The rows are grouped in 3 ways, from coarse to fine. Each group lies inside one group of the grouping before and may be the whole of it. The rows also spread widely along 7 directions, which tell nothing about the answers.
(in the rows, 128 means zero)
Some rows, each with its group in each grouping after it:
[142 144 105 102 165 132 147 132 155 101 166  91  96  97 134  96 128 126
 131 132]	Dapi j816 Falez
[156 103 153 140 102 109 146 110 122 155  96 165  93 122 101 144 157 135
 152 141]	Dasin j691 Geku
[180 171 141 144 133 131 156 104 147 157 140 128  65  75 118 152 139 109
 141 105]	Dapi j963 Rinu
[164 157  99 157 156 107 156  86 140 119 124 123 153 118 144 123 108 105
 172 155]	Dapi j816 vad
[141 112 135  83 140 126 117 145 144 114 150 100  78 147  82 125 157 132
 111 116]	Dasin j735 tudop
[123  87 159 112 110 122  79 163  98 124 132 131 127 153  98 144 135 143
 104  96]	Dasin j735 Fufom
[137  91 151 155 121 109 132 133  89 133 110 166 135  79 136 101 124 140
 142 151]	Dasin j513 diber
[146 134 111 124 123 124 139 133 152 113 139 129  83  83 121 121 160 130
 142 131]	Dasin j853 futur
[124 107  83 112  61 105 104 129 143 105  75 119 247 188 163 162 125 147
 139 148]	Dasin j853 muteg
[148  99 174 163 128 118 129 119  81 168 111 170 132  96 118 129 114 121
 146 132]	Dasin j691 geba
[137  74 217 144 156 129 112 139  65 158 135 145 123 134 108 112 106 128
 121 118]	Dapi j605 nom
[154 147  95 100 130 126 134 124 163 117 141 103  88 118 104 134 152 122
 132 124]	Dasin j735 Mitib
[137 184  46 111 100 135 120 147 187  84 158  86 132  70 167 132 137 122
 127 110]	Dasin j853 zif
[148 122 118 129 143 113 131 120 127 111 139 125  91 109 104 115 137 116
 143 138]	Dasin j513 Kezu
[137 108 114 108 124 116 137 129 136 117 125 122 118 123 117 109 140 133
 136 148]	Dasin j691 Geku
[123 159 104 100  62 151  98 172 159 123 141  98 155  77 174 164 134 141
  94  77]	Dasin j853 muteg
[157 135 111 126  98 120 147 109 147 148  97 133 149 119 133 149 137 133
 146 140]	Dasin j735 Mitib
[132 119 147 100 110 146 140 155 140 138 141 113 111  72 143 119 147 146
 113 121]	Dasin j853 muteg
[121  65 146 137  99  99 137 129 100 122  82 168 191 140 157 102 132 174
 153 174]	Dapi j816 Falez
[165 162  87 133 107 110 124 111 170 104 126 129  68 119 100 169 176 113
 157 118]	Dasin j853 muteg
[144 170  85 118 107 142 139 135 165 123 141  98 155  61 174 134 121 120
 128 121]	Dasin j853 muteg
[118  78 168 151  73 124 114 152  85 152  91 165 213  97 174 127 110 160
 127 132]	Dasin j853 zif
[119  95 122 120  92 110  96 160 117 103 121 149 134 108 127 117 151 160
 123 126]	Dasin j735 tudop
[160 111 135 139 194 117 155  99 107 135 139 119 139 118 106  88  97 104
 153 167]	Dasin j735 Fufom
[154 133 111 153 114 109 146 118 136 126 121 165  91  52 130 114 159 137
 160 149]	Dasin j735 tudop
[130 115 115 119 115 125 115 151 124 115 136 135 124  82 134 107 138 144
 126 126]	Dasin j735 Mitib

New rows, each followed by its group in each grouping:
[146  93 171  88 149 126 134 135 125 129 139 104  85 163  83 116 149 140
 112 125]	Dapi j963 Rinu
[154 192 100 180  92 131  94 132 120 138 144 136 142  36 166 176  90  93
 127  70]	Dasin j513 Kezu
[146 120 109  95 153 120 146 115 142 117 128  79 183 170 133 109 103 123
 129 155]	Dapi j963 Rinu
[131 140  51 148 121 100  99 136 135  71 142 143 123  75 137 105 138 121
 154 134]	Dasin j691 geba
[151 126 149 124 138 127 113 137 129 122 150 120  70 126  87 144 148 114
 128 100]	Dasin j853 zif
[147  99 194  90 118 145 165 141 134 178 126 127  75  92 108 120 165 154
 110 131]	Dasin j735 tudop
[149 126 133 127 145 126 114 123 112 138 133 108 170 140 121 135  92 106
 124 120]	Dasin j735 tudop
[154 135  96 155 147 101  93 123 117  91 147 150  69 107  82 126 145 108
 156 114]	Dasin j735 Mitib
[161 122 121 169 133  99 133 103 112 128 112 169 118  93 114 122 134 120
 169 149]	Dasin j735 tudop
[144 105 172 125 147 132 126 145 113 135 152 135  63  94  95 117 148 125
 124 111]	Dasin j853 futur
[138  91 150 167 153 108 100 138  79 107 144 161 115  97 108  98 120 120
 150 130]	Dasin j853 zif
[136  83 121 173 169  85  75 134  68  77 145 172 102 121  78  95 125 117
 161 135]	Dasin j735 Fufom
[149 153 114 116  97 139 149 129 165 140 127 109 132  86 155 145 138 131
 130 123]	Dasin j853 zif
[157 127 102 186  98  92 133  89 109 141  78 176 190 111 149 146 106 114
 178 156]	Dasin j691 Geku
[157 143 123 134 138 131 147 121 141 130 140 123  98  73 127 124 138 116
 145 132]	Dasin j853 muteg
[127 121  81 151 105 101  85 158 123  69 148 175  62  46 116 101 175 149
 150 117]	Dasin j735 Mitib
[131  83 162 142 152 122 102 144  69 135 137 145 156 106 119  98  96 127
 127 127]	Dasin j735 Mitib
[142 138  88  98  99 122 147 129 172 117 117 111 134 109 140 126 155 146
 134 148]	Dasin j735 tudop
[136 118 139 167  82 113  78 146  89 138 111 171 167  96 140 159 115 132
 129  94]	Dasin j735 tudop
[110  64 165 103  83 128 122 165 110 133 105 141 166 113 149 111 147 174
 114 143]	Dasin j853 muteg
[147 125 101 119 138 117 127 124 135 112 134 119 121 117 113 114 134 125
 142 138]	Dasin j735 Mitib
[108 123  92  77  72 128  99 182 160  82 143 103 126 101 156 117 164 174
  94 105]	Dapi j963 Rinu
[140  75 168 164 117 106 118 125  75 150  97 180 159 114 121 122 121 144
 148 144]	Dasin j735 Fufom
[139 141 121 133  70 128 105 145 141 130 117 138 129  93 143 172 150 136
 126  97]	Dasin j853 muteg
[154 112 148 179  99 105 141 100 107 156  82 177 163 112 153 140 123 136
 168 154]	Dapi j605 nom
[140  97 160 138 103 109  79 141  93 133 113 153 131 162  92 164 135 130
 123  98]	Dasin j735 tudop
[163 165 115 142 183 138 135 121 133 121 181  98  91  67 121 110 104  83
 139 113]	Dasin j853 zif
[134 152 101 136 114 128 120 136 135 117 138 120 167  84 177 131 104 130
 131 112]	Dapi j816 Falez
[119  85 143  74 127 130 126 163 139 107 143 106 102 135 108 100 162 155
 109 133]	Dasin j853 futur
[144 101 187 192  92 120 114 138  68 177 105 202 136  46 142 143 121 144
 139 109]	Dasin j735 Fufom
[147 129 171 128 111 142 126 146 127 155 141 137  73  79 115 150 151 128
 117  91]	Dasin j853 futur
[140 109 157 118 165 126 118 135 108 121 152 113 113 141 110 116 113 121
 125 115]	Dapi j816 Falez
[145 126 113 177  69 100 104 120 107 139  84 181 194  98 158 160 119 137
 154 127]	Dasin j735 tudop
[171 153 125 107 183 128 117 112 140 123 164  81  81 165  66 147 119  81
 126 104]	Dasin j735 tudop
[134 128 109 106  76 128 144 137 167 129 106 123 142 104 154 140 161 155
 131 138]	Dasin j853 futur
[138 129 144 131 117 145 158 145 133 150 140 130 125  27 168 100 129 142
 128 134]	Dasin j853 zif
[113  53 159  95  66 107 110 159 115 122  92 158 119 157 107 127 179 180
 118 137]	Dasin j691 Geku
[141  65 139 164 151  77 113 115  76  92 110 177 130 151  94  88 134 138
 167 167]	Dapi j963 Rinu
[132  94 141 130 159 121 105 149  92 110 154 138 106  93 104  88 123 129
 129 124]	Dasin j735 Mitib
[123 133 132 139 104 146 103 162 108 135 144 116 200  66 186 127  83 128
 109  99]	Dasin j853 zif
[140 116 129 126 136 124 123 132 117 132 132 122 148 112 126 120 114 128
 129 131]	Dasin j735 Fufom
[123 117 126 100  88 129 110 164 137 113 135 117 137 104 150 124 144 160
 102 106]	Dapi j963 Rinu
[140 105 149 121 161 128 118 140 110 117 155 110 117 126 106 107 117 115
 126 123]	Dasin j853 zif
[116  83 137 127 106 112  92 172 112  86 141 156  84  94 111 102 170 159
 128 119]	Dasin j853 zif
[139  86 143  97  94 111 148 117 141 146  83 134 133 173 105 140 164 151
 138 159]	Dasin j691 geba
[123 146  75 139  94 105 105 153 152  65 146 150  83  61 151 114 175 157
 147 115]	Dapi j816 vad
[149 108 152 112 167 123 130 126 115 134 147 117  79 136  79 115 134 110
 130 128]	Dasin j691 geba
[171  77 180 120 169 101 141  94 107 145 113 147  47 196  25 132 166 119
 157 150]	Dasin j735 Mitib
[141  79 186 112 126 118 146 119 108 156  98 135 148 178 116 133 129 149
 134 145]	Dapi j816 Falez
[123  95 158 112  87 128  94 166 119 125 127 138 112 128 114 148 157 150
 109  96]	Dasin j853 futur
[153 134  87 124 151 104 130 112 140  92 133 112 108 136 103 116 132 107
 148 150]	Dasin j513 diber
[130 114 159 105 146 131 115 151 120 116 157 107 101 131 116 118 133 136
 112 106]	Dapi j816 vad
[142 108 155 148 136 123 120 140 104 128 141 146 108  85 120 115 128 125
 138 121]	Dasin j853 zif
[128  72 158  88 115 116 115 152 129 109 125 129  75 157  80 123 185 156
 123 133]	Dasin j853 muteg
[149 100 113 138 172  97 126 109 108 101 128 134 136 144  94  92 120 115
 160 166]	Dasin j735 tudop
[158 175  89  86 135 138 148 132 184 110 161  78  52  90 114 131 154 113
 118 115]	Dasin j513 diber
[120  92 161 155  94 122  70 174  71 130 133 178 124  68 130 128 128 150
 115  87]	Dasin j735 Mitib
[129 113 117  43 118 138 145 152 176 113 147  75  76 145 101 114 171 147
 101 130]	Dasin j691 Geku
[164 190  58 135 100 131 182 103 193 137 121 120 128  29 176 129 144 130
 157 154]	Dasin j735 Fufom
[154 158  95 113 102 127 126 126 171 114 131 109  93 114 119 162 163 121
 136 114]	Dasin j853 muteg
[122 115 151 105 118 136 145 156 136 124 143 122 108  74 155  98 149 162
 117 127]	Dapi j816 vad
[153 109 130 136 178 107 105 108  95 121 135 116 144 181  81 128  94  86
 145 132]	Dasin j691 geba
[161 101 186 145  94 111 126 114 107 173  89 174  99 141  88 171 159 138
 141 119]	Dasin j735 tudop
[135 121 150 114 156 121  82 142 106 107 158  97 126 182  98 146 109 110
 113  86]	Dapi j816 vad
[141  60 194 129 174 116 133 128  66 146 122 136 140 144  97  89  99 123
 127 156]	Dasin j513 diber
[125  92  80 110 132  99 124 131 133  81 120 122 164 143 125  88 136 147
 147 174]	Dasin j735 Fufom
[149 116 140 112 120 129 161 115 135 160 106 118 168 119 140 123 121 136
 133 155]	Dasin j735 tudop
[132 113 146 112 197 142 115 153 104 111 188  90 114  96 112  81  96 102
 112 115]	Dasin j853 futur
[139 101 101  91 114 106 157 119 159 103 102 110 149 161 130 103 157 159
 142 175]	Dapi j963 Rinu
[151  92 154 135 115 101 129 116 123 128 102 158  86 159  80 146 172 135
 154 139]	Dasin j853 futur
[127 122  79  96 125 112 144 132 164  82 130 108 135 126 148  96 149 152
 145 160]	Dapi j816 Falez
[138 152  91 159 137 120 130 132 129 101 153 140 130  33 176  95 112 128
 151 130]	Dapi j816 Falez
[145 135 122 163 110 109 107 118 112 126 112 150 166 127 149 156 108 125
 150 113]	Dapi j816 Falez
[135 115 126 161 112 109 100 145 102 115 136 178  77  57 116 118 152 133
 145 114]	Dasin j691 geba
[130 121  91  90 147 127 123 145 151  81 156  88 120 119 122  98 141 127
 127 140]	Dasin j853 muteg
[134 114 120 112 126 119  92 137 115 116 133 107 155 169 109 143 106 111
 117 108]	Dasin j691 Geku
[137 100 114 113 145 104 106 133 123  91 141 125  85 150  80 112 147 120
 138 133]	Dasin j691 Geku
[137 133 145 127 108 132 127 146 133 132 139 137  96  79 144 135 143 146
 124 103]	Dapi j816 Falez
[150 154 101 126 154 146 165 122 139 144 151 104 155  34 170  86  94 116
 135 145]	Dasin j735 Mitib
[139 108 118 140 145 113 132 130 114 114 135 142 129  82 128  91 126 135
 146 153]	Dasin j735 Fufom
[145 109 135  76 182 126 128 136 133 103 161  74  76 168  71 104 132 110
 110 132]	Dasin j513 diber
[131  99 136 114 100 120  99 148 114 125 120 138 133 134 114 136 142 146
 121 114]	Dasin j735 Mitib
[135 132  62 174 106  85 140 107 136  82 100 168 182  81 182  98 132 148
 188 180]	Dapi j816 vad
[149 146 136  78  82 148 164 134 182 168 121 105  79 100 127 158 175 145
 110 116]	Dasin j691 geba
[140  94 191 125 151 135 123 151  90 153 150 140  92  82 104 105 127 134
 114 114]	Dasin j735 tudop
[134 141 152  86 147 159 120 156 141 135 175  69 107 116 133 124 114 119
  89  92]	Dapi j605 nom
[139 111 119  79 120 136 174 129 160 140 118 103 136 105 140  97 149 154
 127 166]	Dasin j735 Mitib
[139 100 172 124 101 128 147 128 124 161 103 137 139 124 143 130 138 153
 129 140]	Dapi j605 nom
[136 119 109 100 126 118 129 140 144  99 137 107 119 125 126 107 144 145
 124 134]	Dapi j963 Rinu
[143 114 140 113 117 120 123 131 125 131 122 114 149 150 126 135 125 137
 120 122]	Dapi j963 Rinu
[153 155 128 144 135 131 106 132 117 131 157 116 102  85 120 150 105  94
 121  88]	Dasin j513 Kezu
[130 136  96 103 102 123 117 154 152  96 144 109 122  95 147 116 148 150
 116 116]	Dapi j963 Rinu
[143 100 161  93 167 132 120 144 123 115 161 101  62 141  73 114 150 119
 117 118]	Dasin j853 muteg
[153 112 123 145 124 102 132 110 130 118 109 152 107 136 100 136 154 125
 163 146]	Dasin j853 futur
